The rows are grouped in 4 ways, from coarse to fine. Each group lies inside one group of the grouping before and may be the whole of it. The rows also spread widely along 14 directions, which tell nothing about the answers.
In the rows, 128 means zero.
Some rows, each with its group in each grouping after it:
[ 85 147 168 126 144 137 174 126  69 167 121 179  93 159 148 149 135 134
  93 163 126 122 126 130 140 175 142 141 192 144] : piv K_389 Velu zedag
[104 150 106  60 138 113 121 158 126  80 163  86 123 141 122 143 125  98
 127  50 138 129  97 133 118 167 138 165 120 117] : sava K_624 Tatad Riner
[146 156 100 113 183  98 109 169 118  58 151 101 100 105 138 129 133 100
 118  81 166 102  98 138 133 177  95 137 136 116] : piv K_389 Velu pugu
[197  86 104 153 126 124 143 175 109 168 147  89 143 120 140  92 182 154
 132  88 111  85 110 131 120 142 112  97 117 127] : piv K_680 kir lib
[ 93 152 146 113 144 144 168 140 109 154 107 143 124 155 150 134 118 127
 139 115 111 145 102 158 127 173 154 165 166 112] : sava K_597 nupo lifa
[175  76  93 133 155 124 147 168  62 156 144  94 136 106 114  95 136 155
 172  58 111  85 133 134 117 117 123  84 125 129] : piv K_389 teti vun
[145 116 113 116 157 121 155 109  78 127 139 147 139 135 118 105 101 149
 145 105 120 144 137 110 107 104 129 108 140 109] : pimi K_215 sasu guno
[145 161 155 166 145 148  75 112 163 108 149 120 121  82 120 149 179 135
 103 127 135 137 122 167 106 130  94 217 135 128] : piv K_664 gusi lar
[ 81 179 126 102 169 152 172 150 165 126  83  89 126 134 138 142 111 111
 148 107 109 204 108 133  86 162 131 184 123  56] : dufi K_136 kav Kog
[ 93 120 115 114 157 145 197 160 137 190  56 134 161 120 124 152  93 129
 185 107 116 180 169  81  75 129 157  87 118 110] : dufi K_136 fosi rulu
[146 126 155 104 100 183 155 102  79 199 115  95 150 102  83 118 160 170
 174 105 105 150  77  91 106 191 166 131 116 148] : dufi K_173 libob zibuv
[122 163 170 162 151 154  90 154 158 145 154 126 139  68 118 128 170  98
 125  62  99  85 117  74 138 137 134  84 138 193] : sava K_496 soru Ridi
[164 113 122 141 132 115 107 188 156 119 118 162 175 127 172 172 137 120
 143  82 153 111 137 159 137 131 146 124 166 159] : pimi K_215 liput vuf
[100 141  73 125 156 122 143 121 153 187 106 114 112  84  97 133  88  94
 156 102  76 134 181 130  53 114 158 147  82 139] : pimi K_922 nud vuvas
[143  86 152 140  92 163 131  94 109 134 122 108 144 103  89 158 154 158
 177 115 128 157 129 106  89 149 131 126 110 139] : sava K_624 befan Tudok
[119 134  96  94  95 110 126 138 158 121 153  63 117 135 118 154 154 121
 105 109 116 155 124 119  76 143 121 178  89 118] : piv K_389 bovo nit
[111  87 118 110 132 104 161 145  94 100 166 114 132 148 124 134 115 123
 116  87 110 126 155  78 117  82 127  75 143 103] : dufi K_136 fosi lizer
[123 162 160 127 137 153 153 170 152 152 117 115 142 163 171 144 176 121
 115 100 108 153  84 112 141 167 145 134 155 109] : pimi K_215 sasu naze
[113 100 130 172  86 138 175 126 137 191 101 127 106 139 141 165 151 134
 133 187  91 137 150 135  86 166 138 125 133 137] : piv K_389 teti ruz
[159 153  93  89 153 112 189 150  99 141 124  81 136 118 144  70 102 176
 135 118 114 170 110 113  69 153  94 171 138 115] : dufi K_136 kav pono
[122 113  75 118 150  63 166 168 165  69 136 126 138 133 162 134  77 129
 123 101 134 165 199  95  63  69  81 133 131 106] : sava K_624 befan riz
[125 118 105 154 156  90 114 171 150 128 145 175 117 122 154 145 118  78
 105 101 112  61 159 136 135 107 146  74 152 158] : pimi K_922 Sagid lak
[142 108 114 122  62 121 125  85 129  73 154  93 131 126 106 145 127 134
 170 142 118 163 104 135  77 174 125 141 127 139] : sava K_496 Baz fidiz
[123 130 116 180 110 100 154 109 193 132 142 163 149 151 174 106  94 146
 104 190  51 147 166 143  79  56 124 129 160 104] : dufi K_136 Gugon luk
[101 119 105  99 127 122 157 134  94 126 166  92 151 137 121 121 104 155
 149  66  75 175 173 126  75  51 121 159 140 129] : piv K_389 bovo tere
[116 153 155 165 138 149  95 101 166 135 126 111 100  74 103 163 167 123
  94 135 130 148 160 126  82 136 104 212 101 130] : sava K_624 mozo fipus
[116 144 118 149 152 139 133 110 139 158 111 123 106  98 112 136 129 130
 134 142 109 142 145 145  81 141 125 168 113 112] : piv K_389 teti ruz
[183 128 119 114  90 102 106 121 157  90 143 117 142 122 140 135 158 163
 104 150 176 148  94 121  92 174  98 181 124 142] : sava K_496 Baz fidiz
[150 138 119 147 143 134 103  63 111 102 180  93 100 124  93  70 134 138
 114 127  79 114  77 185 112 125 117 187 115  67] : sava K_597 nupo lifa
[107 149 147 147 104 133 147  73 126 114 173  91 106 127 120 127 138 143
 104 147  66 194 153 104  64  92  97 189 140 126] : pimi K_215 sasu naze
[102 169 167 121 113 161  64 120 178 111 159  90 138  80  88 196 185  81
 114  57 123 152 119  52 113 138 145 134 101 171] : pimi K_215 liput vuf
[157 123 115 112 139 108  86  85 128 153 159 185 137 145 108  99 128 152
  63 144 143  88 115 150 127 102 154 165 111 104] : sava K_496 Baz fidiz
[172 134 133 114 107 153  72 105 130 147 139 107 134 105  96 159 181 135
 112 106 156 124  81 165 119 181 154 205 100 135] : pimi K_215 liput vuf
[173 128 140 115 161 146 113 130  98  87 169 109 165 140 129  83 159 176
 131  71 126 140  71 125 145  97 106 128 144  76] : piv K_389 bovo tere
[ 90 126 111 117 126 100 128 141 176  91 162 111 126 149 130 148 127  86
 100  85  99 132 144  83 112  87 132 106 111 100] : sava K_597 nupo lifa
[178  96 125  74 106 113 136 119  67  87 163 131 154 153 135 121 127 184
 120 124 173 137  88 151 125 142 124 166 163 113] : dufi K_136 kav Kog
[125 146  79 116 134 105 188 194 143 180 114 109 161 126 171 100  92 147
 164  97  66 149 163 125  64 118 125 128 147 166] : piv K_389 bovo tere
[ 89 126 130 145  76 128 161 111 124 186 162 132 140 137 126 113 110 126
 141 127  20 120 162 118  81 107 163 109 157 193] : sava K_496 Baz fidiz
[143 142 136 161 170 115 153 174 117 110 148 141 122 161 184 101 133 115
 107 100  95 108 104 153 157 134 119 115 193 103] : pimi K_215 liput vuf
[177 100  60  89  86  92 165 173 116 131 148  65 142 144 138  97 132 133
 168  96 100  99  81 113  96 192 136  71 111 147] : piv K_389 Velu zedag
[111 124 162 127 107 138 157 103 102 149 127 173 140 128 138 150 115 171
 128 152 128 164 166 119  87 125 127 168 172 172] : sava K_624 befan Tudok
[120 142 144 150 126 132 132 144 164 135 141 117 160 100 137 136 149 141
 134 103  88 160 163  58  84  83 104 105 135 168] : piv K_389 Velu zedag
[132 130 123 113  91 133 135 104 162 101 158 111 180 131 116 123 134 147
 167 111  82 181 114  76  85  93 125  92 122 124] : piv K_664 gusi lar
[111 151 134  93 157 152 120 154 132 124 117 100 145  94 103 150 136 111
 168  40 146 152 108  96 110 159 141 137 112 140] : sava K_496 soru Ridi
[147 119 116 200 127  99 130 136 174  71 172  87 104 113 153 105 142 113
 108 130  74 122 140 139  92  96  68 140 138 109] : sava K_496 soru Ridi
[123  79 131 182 104 121 207 125  87 159 133 106  78 149 143 135 164 146
 103 178  98 147 165 101  90 140  85 115 144 111] : piv K_680 kir lib

New rows, each followed by its group in each grouping:
[111 157  59  61 146  88 182 185 173 153 110  90 137 147 148 111  99 114
 118  84 122 164 125  77  71 145 133 143  85 106] : sava K_496 soru Ridi
[201 106  98 110  92 116 104 149 132 109 174  52 147 106 120 101 162 147
 133  88 117  96  73 148 103 160 120 149 107 133] : dufi K_136 kav Kog
[ 97 163 157 142 144 151 145  89 122 130 133 133 143  90  95 109 108 139
 163 110  84 179 148  52  78 112 118 102 142 157] : sava K_496 Baz fidiz
[173  92 129 120  85 138 120  75  94 133 162 146 178 117 100 120 142 189
 154 128 122 149 134 104  93  97 128 114 126 151] : piv K_680 kir lib
[165 141 135 121 216 138  86 137  90 134 149 181 148  95 114  91 132 128
 125  53 144  63 101 133 170 109 150  96 148 127] : pimi K_922 nud vuvas
[157 116 170 107 104 159 123  95 126 105 122 159 200 124 125 151 137 196
 154 135 163 195 106 102 108 108 130 144 153 118] : dufi K_136 kav Kog
[113  98 132 107 122 148 191 105 102 175  89 156 131 171 118 146 132 146
 141 152 128 181 108  79 113 145 163  83 120  81] : pimi K_922 Sagid lak
[ 93  95  87  60  65  97 172 156 126  82 151  56 133 165 126 181 120 106
 153  66 124 178 132  78  81 140 138 124 107 127] : sava K_597 nupo lifa
[108 161  96  86 138 109 114  97 157 121 136 141 120 115 111 147 105 112
 108 130 131 159 136 116  77 126 143 168 105 129] : pimi K_922 Sagid lak
[125 174 148  82 132 135 105 178 179  66 120 118 162 127 160 179 152 114
 142  70 180 164  90 120 127 190 129 169 145 133] : sava K_624 mozo fipus
[116 151 185 165 110 166  93 106 139 197 155 153 109 129 124 131 190 119
  73 144  75  65 102 176 152 164 172 171 149 151] : sava K_624 mozo fipus
[116 139 131 158 198 151 134 139 140 181  99 115 114  96  96 109 144 117
 125  84 113 129 141  93 104 119 126 123  90  88] : sava K_496 Baz fidiz
[150 184 111 157 142 112 164 120 160 103 111 107  81 114 153  96 132 120
 131 205 117 143  69 140  87 248  82 144 143 105] : piv K_664 gusi lar
[ 99 181 148 131 171 146  95  98 152  99 151 148 131 111 109 114 114  99
 135  96  91 121 111 142 129 132 146 140 137 103] : sava K_624 mozo fipus
[137 108  97 153 115  90 120 124 165 137 149 154 128 140 141 143 120 105
  98 141 101 100 165 131 104  96 147 108 122 130] : pimi K_215 sasu naze
[162 182 110 165 189 135 139 125 141 153 126 149 148 101 142  40 106 142
 163 130  64 112 102 156 106 143 118 109 147 110] : piv K_680 kir lib
[122  92 106 101 111 106 129 169 112 110 151 173 171 156 150 164 103 108
 173  75 120  77 135 142 147 125 180  48 174 164] : piv K_389 teti ruz
[130 114 156  91  66 135 105 110 116  98 173 136 148 149 141 189 164 140
 112 112 142 150 110 142 122 129 153 181 163 165] : pimi K_922 nud vuvas
[129  60 111 158 157 130 137 135  99 158 117 129 112 112  87 138 131 110
 149  90 127  80 160 124 124 124 144  72  94 100] : sava K_624 Tatad Riner
[117 129  97  74 138 145 161 122  84 104 125  58 119 107  88 141 111 113
 206  55 119 177 100 112  83 175 140 129 106 115] : pimi K_922 nud vuvas
[135  99 159 161 156 157 167 155  73 127 109  61  84 108 116 149 187 143
 132  91 158 157 116 107 116 173  79 162 127  92] : sava K_597 nupo lifa
[106 112 120 137 159 163 166 132  96 162 100  97 105 103  85 140 126  96
 194  77  94 140 123  97 103 161 152  63 109 116] : pimi K_922 Sagid lak
[119 130 105 116 117 102 137 137 144  93 123 141 112 151 140 176 113  81
 130 130 145 127 111 132 124 193 157 109 138 119] : pimi K_215 liput vuf
[101 154 120 137 191 115 156 173 102 173 123 164 121 109 145 113 100 120
 119  96 104  98 172 113 120 119 129 100 167 163] : piv K_389 bovo tere
[121 158 136  89 103 148 188 139 134 228 102 133 160 163 161 109 129 179
 111 159  88 169 100 137  89 157 165 193 148 127] : dufi K_136 kav Kog
[ 88 162 109  88 152 132 173 137 121 193  99 131 133 108 111 134 103 131
 150 109 112 159 154  57  75 149 148 108 113 153] : piv K_389 teti ruz
[109 143 119 107 134 129 121 151 146 128 141 112 157 106 111 158 121  96
 154  47 103 145 149  67 101 112 153  89 120 165] : pimi K_215 liput vuf
[ 87 121 100 117 108 108 168 145 107  94 137 111 119 111 131 182  92 101
 186  98 113 161 191 128  67 145 118 126 159 178] : piv K_680 kir lib
[138 152 135  86  99 133  94 123 154 114 157  99 131 130 118 155 176 120
  84 107 149 123  68 117 130 180 152 182 110 122] : dufi K_173 libob zibuv
[154 178 121  90 153 118  91 143 153  91 178 137 171 135 152  90 131 141
 122  76 106 113  75 145 139 113 137 136 154 119] : piv K_389 teti vun
[141 153  95  86 101  99 146 153 168  88 125 108 147 135 163 155 126 143
 137 136 156 178 110 109  77 175 108 163 132 136] : piv K_389 teti ruz
[161  82 146 132 141 150 124 177 124 143 142 123 191 147 144 128 166 165
 134  49 122 121 115 125 149  59 146 101 142  90] : dufi K_136 Gugon luk
[137 122 119 123 129 133 142  57 121 121 126 142 144 105  89 113  91 158
 149 166 116 170 133  99  75 116 127 117 113  99] : dufi K_136 kav pono
[109 164 132  89 134 127  89 148 182 132 144 152 177 112 123 145 127 107
 133  63 122 115 124  94 122 130 167 113 119 164] : sava K_624 Tatad Riner
[122  90 107 134  95  90 174  98  98  90 179 124 105 158 120  99  97 114
 138 150  76 100 123  87 110 149 123  36 144 127] : sava K_624 Tatad Riner
[143 141 123 177 176 135 149  95 106 142 111 110  56  96 106 104 146 134
 109 183 131 125 113 132  95 190  87 152 114  81] : piv K_389 teti ruz
[132 171 160  86 177 147 100 113 120 118 124 186 162 102 122 144 130 146
 127  91 175 157 114  91 130 125 141 148 151 145] : pimi K_922 nud vuvas
[118 125 115 108 116 113 173 173 117 143 144 126 129 161 170 134 130 109
 131  99  87 113 115 126 124 150 156 101 169 151] : pimi K_922 nud vuvas
[162 135 101 101 144 106 133 179 136 112 144  77 143  88 148 138 147 150
 126  59 148 166 155 102  70 103  83 190 124 158] : pimi K_922 nud vuvas
[139 119 125 162 123 143 133  71 142 134 114 140 125 108 115 138 122 155
 144 170 107 189 153 155  62 100 115 184 124 108] : pimi K_922 Sagid lak
[120 146  99 119 170  92 205 197  95  99 123  82 107 130 179 103  97 145
 135  87 127 177 160 131  69 140  62 192 175 127] : sava K_496 Baz fidiz
[ 75 102 112 130 147  98 173 169 106 128 124 146 102 150 137 165  98  79
 132  93 121 110 177 107 118 135 144  78 154 136] : sava K_496 Baz fidiz
[156 113 120 122  96 114  92  95 157  88 177 110 134 140 118 129 156 143
  90 130 121 127 112 148 105 110 118 182 105  94] : sava K_624 mozo fipus
[228 104 111 164 159  99 130 203 115  91 144 140 156 119 190  79 147 146
 154  88 138  67  81 150 153 155  97  57 187 148] : pimi K_922 Sagid lak
[156 199 162 135 125 158  60  91 148  88 172 137 149  78 116 115 158 121
 151 115 112 107  61 148 133 198 134 138 158 178] : piv K_680 kir lib
[151 104 123 128 109 105 154 140 108  60 148 106 119 127 161 161 136 159
 130 123 155 193 150 128  73 115  70 181 169 140] : pimi K_922 Sagid lak
[153 125  87 121 152 115 169 119 135 158  99 114 123 138 123 113 117 149
 129 143 131 172 129 111  77 140 121 149  91  72] : pimi K_215 sasu naze
[148  91  60 152 166  99 146 122 140 104 108 132 112 143 117 107  94 105
 163 145 111 104 118 170 109 140 134  76  94  40] : piv K_389 Velu zedag
[120 119  89 119 101 134 167  90 113 215 121 141 145 144 105  95  93 144
 169 156  41 120 127 156  79 139 187 107 113 136] : piv K_389 Velu zedag
[131 154  95  90 147  83 181 181  90 152 148 145 139 142 164  80  89 136
 130 101 100  95 126  93 115 156 131  70 174 180] : piv K_389 bovo nit
[155 106 123 112 136  97 170 162 107 167 114 140 126 143 147 124 154 172
  73 133 184 142 143  56 102 140  98 136 127 131] : sava K_496 Baz fidiz
[126 133 134 137 171 112 163 175 121 115 127 110 121 119 148 145 145 124
 100  78 145 168 162  43 106 110  85 115 141 125] : pimi K_215 liput vuf
[139 114 140 114 140 122 127 194 139  74 133 114 154 136 164 175 153 125
 128  65 175 139 113 116 138 131 121 121 159 110] : dufi K_136 Gugon luk
[102 142 134 178 191 150 190 170 113 183 111 134 110 156 159  89 136 111
 137 107  52 108 128 159 139 134 135  95 164  75] : piv K_680 kir lib
[143  52 110 136  99 125 151 121  88 155 118 125 133 113 104 165 113 147
 161 131 134 122 169 159  87 123 146 131 128 136] : dufi K_136 kav Kog
[136  74 155 174  95 138 178 145  79 140 118 119 118 110 140 161 140 146
 163 146 116 128 156 126 102 167 113  95 182 166] : dufi K_136 fosi lizer
[161 136 139 119 139 144 125 183 117  53 134  51 127  85 134 159 179 114
 178  44 167 160  77  93 115 200  89 118 141 151] : pimi K_922 Sagid lak
[152 129 114  99  98 121 107 154 142 125 162 134 181 136 149 126 118 133
 151  84  99  94  97 167 127 131 174 118 159 158] : dufi K_136 Gugon luk
[137 109 138 135 138 136 158 124 110 132 132 133 127 164 136 101 138 145
 131 129 108 125  89 144 134 152 132 121 141  77] : sava K_624 Tatad Riner
[124  87 113 145 125 114 163  66  76 144 110 175  96 128  94 156  89 133
 133 183 146 150 172 114  87 141 138 114 130 119] : pimi K_215 liput vuf
[149 171 157 105 135 132 109 117 127 105 155 150 146 120 146 131 166 172
  81 130 170 165 113 106 114 133  94 196 155 138] : piv K_680 kir lib
[110 178 128 132 143 102 159 157 129 105 134 128  93 106 162 144 133 111
 102 141 142 142 149  94  94 191  83 145 172 175] : piv K_680 kir lib
[146  92  98 121  81 134 152  80 133 182 131 109 159 127 100 130 138 186
 139 151  98 193 168 115  42  81 125 175  81 113] : piv K_680 kir lib
[137 106 134 179 167 115  99 169 170  86 149 133 121 120 143 143 161  89
 101  78 135  85 131 123 152  97 112  92 130  94] : sava K_496 soru Ridi
[ 99 148 104 100 134 120 160 132 160  60 132  94 163 125 128 136  81 115
 188  78  99 204 137  83  75 103 123 114 131  93] : dufi K_173 libob zibuv
[181 100  60 112 148  60 147 151 125 141 130 174 154 130 142 100  82 134
 128 122 147  87 155  82 103 118 136  45 119 145] : pimi K_215 sasu naze
[121 151  85 129 163 103 160 104 125 137 107 189 144 130 139  80  30 127
 191 147  80 121 134 185  94 143 159 116 160 119] : sava K_597 nupo lifa
[146 126 127 172 127 124 129 124 133 121 153 144 140 106 135  90 109 120
 169 116  69  90 119 145 116 135 131  79 164 162] : sava K_496 soru Ridi
[132 145 147 129 141 156 100 176 162 102 155  93 174 118 140 130 153 105
 159  35  84 110  86 152 145 120 151 113 152 120] : dufi K_136 kav Kog
[167 108  82 150 116  89 172 145 135 153 133 123 110 155 166  89 127 145
 115 177  91  99 111 156 102 159 119 112 137 103] : piv K_389 teti vun
[147 136 120  81 153 116 123 137  63 103 176  97 130 108 105  95 129 150
 124  48 147 120 111 101 112 133 111 152 140 154] : sava K_496 Baz fidiz
[129 107 108 173 143 118 174 130 110 204 121 129 100 132 134  99 133 147
 102 161  72 112 166 137  87 107 119 135 124 115] : piv K_389 Velu zedag
[198  99 115 161  86  91 108 106 130  77 190  87 105  96 119 104 160 139
  90 165 124  78  98 110 104 162  84 107 125 143] : dufi K_136 kav Kog
[109 145  90 162 161 119 127 167 162 128 150  80 108 105 138 117 123  86
 150  75  47  98 148 177  97 112 124 133 125 115] : piv K_389 teti vun
[115 150  91 101 175 118 138 141 146 166 101 156 145  91 110 127  91 113
 150  87 123 140 159  73  81 112 151  89 103 151] : pimi K_922 Sagid lak
[139 157 172 141 155 154 145  99  80 183 102 177 100  89 118 130 148 160
 107 168 156 139 118  99 110 187 123 148 161 174] : pimi K_922 Sagid lak
[165 126  98 159 161 114 148 156 160 175 119 123 128 137 150  65 135 142
 112 132  86  96 110 165 109 138 122 142 111  80] : sava K_624 Tatad Riner
[157 120 137 143 128 107 130 111  94 100 150 202 121 148 156 126 128 132
 116 173 151  81 102 157 155 185 132  91 189 139] : piv K_680 kir lib
[205 130 152 134 152 143  88 131 135  85 127 132 181  74 130 122 153 185
 143 109 189 148  96 128 115 134  90 161 144 124] : dufi K_136 kav Kog
[136 145 146 125 137 118  97 125 115  85 207 110 104 146 141 126 187 134
  44 104 129 115 109 151 140 108  96 204 150 100] : piv K_680 kir lib
[130 148 163  99 125 170 111 136 103 150 137 119 150 118 121 154 176 153
 137  82 140 134  87 131 134 163 149 163 148 151] : piv K_389 teti ruz
[139 122 159 143 102 172 159  49  73 168 138 143 142 117  93  93 128 174
 178 158  64 164  97 105  93 136 150  96 152 149] : pimi K_922 Sagid lak
[122 189 140 129 205 122 133 111  99 118 153 139 102 110 130  91 114 137
  85 110 119 148 136 115 109 109  95 184 154 111] : pimi K_215 sasu naze
[125 109 109 117 139 104 132 129  88 108 178 115 130 101 114 124  95 131
 128  82 103 113 175 133  93  77 118 135 153 154] : dufi K_136 kav pono
[132 116 145 166 150 135 170 154 118 153 125 125 136 151 164 100 146 158
 123 113  87 140 130 146 121  97 112 149 163  91] : sava K_597 nupo lifa
[142 117 115 143 114 105 110 112 147 149 176 148 158 118 119  91 119 132
 117 105  67  84 143 101 110  72 148  82 125 156] : sava K_597 nupo lifa
